The same things were measured in two ways. Each way mixes the same 4 hidden numbers, adds some noise and spreads widely along 2 directions of its own, which tell nothing about the thing.
In the rows, zero is written as 128.
Some things both ways: the first way, then the second way.
[108 166 118 142 104 130 145 113 113 105 174 141 132]
[129 114 163 107 100 136  62 152]

[125 131 121 135 134 149 140 125 110 118 155 157 134]
[115 119 150 107 111 147  97 116]

[145 125 108 130 123 172  99 127 138 117 139 160 143]
[136 129 126 106  95 130 145 109]

[169  32 147 128 114 141 102 142 142 138 131 177 135]
[181 101  59 128 150 180 122  59]

[137 148 139 131  85  91 111 113 137  99 180 149 146]
[190  69 174 160 200  85 120 106]

[132 134 107 168 136  74 127 119 105 111  92 115 116]
[154 148 153 163 196  99 138 161]

[118 120 155 145 141  92 174 118  93 118 185 152 140]
[142  61 145 131 116 188   6 156]

[127 135  77 115 152 134 138 109 128 109 121 146 112]
[100 197 143 112 144 154 108 147]

[124 122 105 148 111 111 134 115 122 110 113 131 109]
[135 169 141 130 149 132 119 146]

[144 136 163 137 123 135 111 127 116 117 196 166 179]
[160  22 148 125 102 121  78 106]

[155  65 109 131 115 101 115 124 144 126 107 150 103]
[157 155 101 156 222 137 167  86]

[119 125  67 153 106 177 110 131 130 111  66 127  99]
[ 84 234 156  99 128  78 235 125]

Other things, the second way, with their names:
j_860: [180  83 162 108 100 102 106  87]
j_177: [ 92 175 158 121 141 108 167 136]
j_266: [178  91 124 144 152 124 107 111]
j_323: [150  86 157  90  82 163  37 107]
j_442: [149 114 143 117 158 120 146  81]
j_743: [182 149 170 128 134  71 155 127]
j_65: [151  80 151 131 126  77 164 104]
j_364: [138  92 191 177 214  61 133 178]
j_776: [ 96 108 158 181 197  94 126 210]
j_665: [122 122 171 128 146 107 126 131]
j_697: [155 122 157 100  78 134  81 115]
j_40: [160 172 171 102 139  72 203  71]
j_524: [111 134 160 148 162 107 121 173]
j_331: [168  92 156 106 114 139  66  96]
j_111: [132 148 137 173 223 131 103 183]
j_934: [109  75  96 105  87 182 108  91]
j_112: [142 150 165 162 168  54 174 182]
j_856: [126 181 116 111 150 192  73 121]
j_369: [121 159 165 139 160  62 191 143]
j_108: [156  49 112 133  91 161  52 137]
j_16: [103  84 171 131 138 140  61 158]
j_594: [126 187 111 140 191 130 182 125]
j_821: [133 122 102  80  80 196  84  84]
j_421: [151 114 151 118 118 143  73 136]
j_604: [144  63 131 118 100 138  93 108]
j_643: [113 176 168 104 119 132 110 144]
j_607: [150 172  85 125 168 152 180  80]
j_545: [164 144 125 178 202  83 180 162]
j_561: [176  64 124 152 132 128  89 133]
j_493: [ 89 101 166 113 104 125 106 156]
j_698: [130 193 117 144 181 118 168 152]
j_605: [ 69 199 161  86 113 195  53 171]
j_290: [141 140 127 128 114  87 188 125]
j_270: [103 163 143 121 163 151 116 132]
j_555: [ 99 138  96 104 116 181 103 129]

Some of these things the first way, each followed by its name:
[132 109 152 134 102 140 133 124 122 118 180 161 151]  j_604
[ 95 141  77 116 137 139 187 105 109 107 147 147  98]  j_605
[115 152 134 181 116  41 156 111  87 108 128 102 119]  j_364
[117 117 106 146 116  32 171 101 116 103 121 128  88]  j_111
[121  90  97 174 102  90 141 125 109 116  67 113  87]  j_698
[132 116 103 183  81 170  86 142 119 113  79 121 123]  j_40
[150  91 139 172 150 133 118 135 101 137  98 130 142]  j_442
[124 135  91 137 145 144 128 119 116 120 107 134 123]  j_177
[130 167 108 161  89 141  92 122 136 100 122 128 134]  j_743
[161  45 106 142 131 137 108 137 132 137  77 148 115]  j_607
[119 162 121 121 152 145 140 111 113 112 178 156 152]  j_493
[110 134 118 163 133  90 161 116  93 113 122 122 112]  j_524
[134  90  98 114 145 129 149 119 124 118 125 157 104]  j_856
[103 153  91 144 115 147 139 118 120 103 130 136 116]  j_643
[114 151 107 182  90  74 122 121 108 100 100 104 110]  j_112
[144  81  93 144 127 116 128 126 121 125  76 135  97]  j_594
[138 109 154 155 103  97 129 129 107 117 155 143 139]  j_561
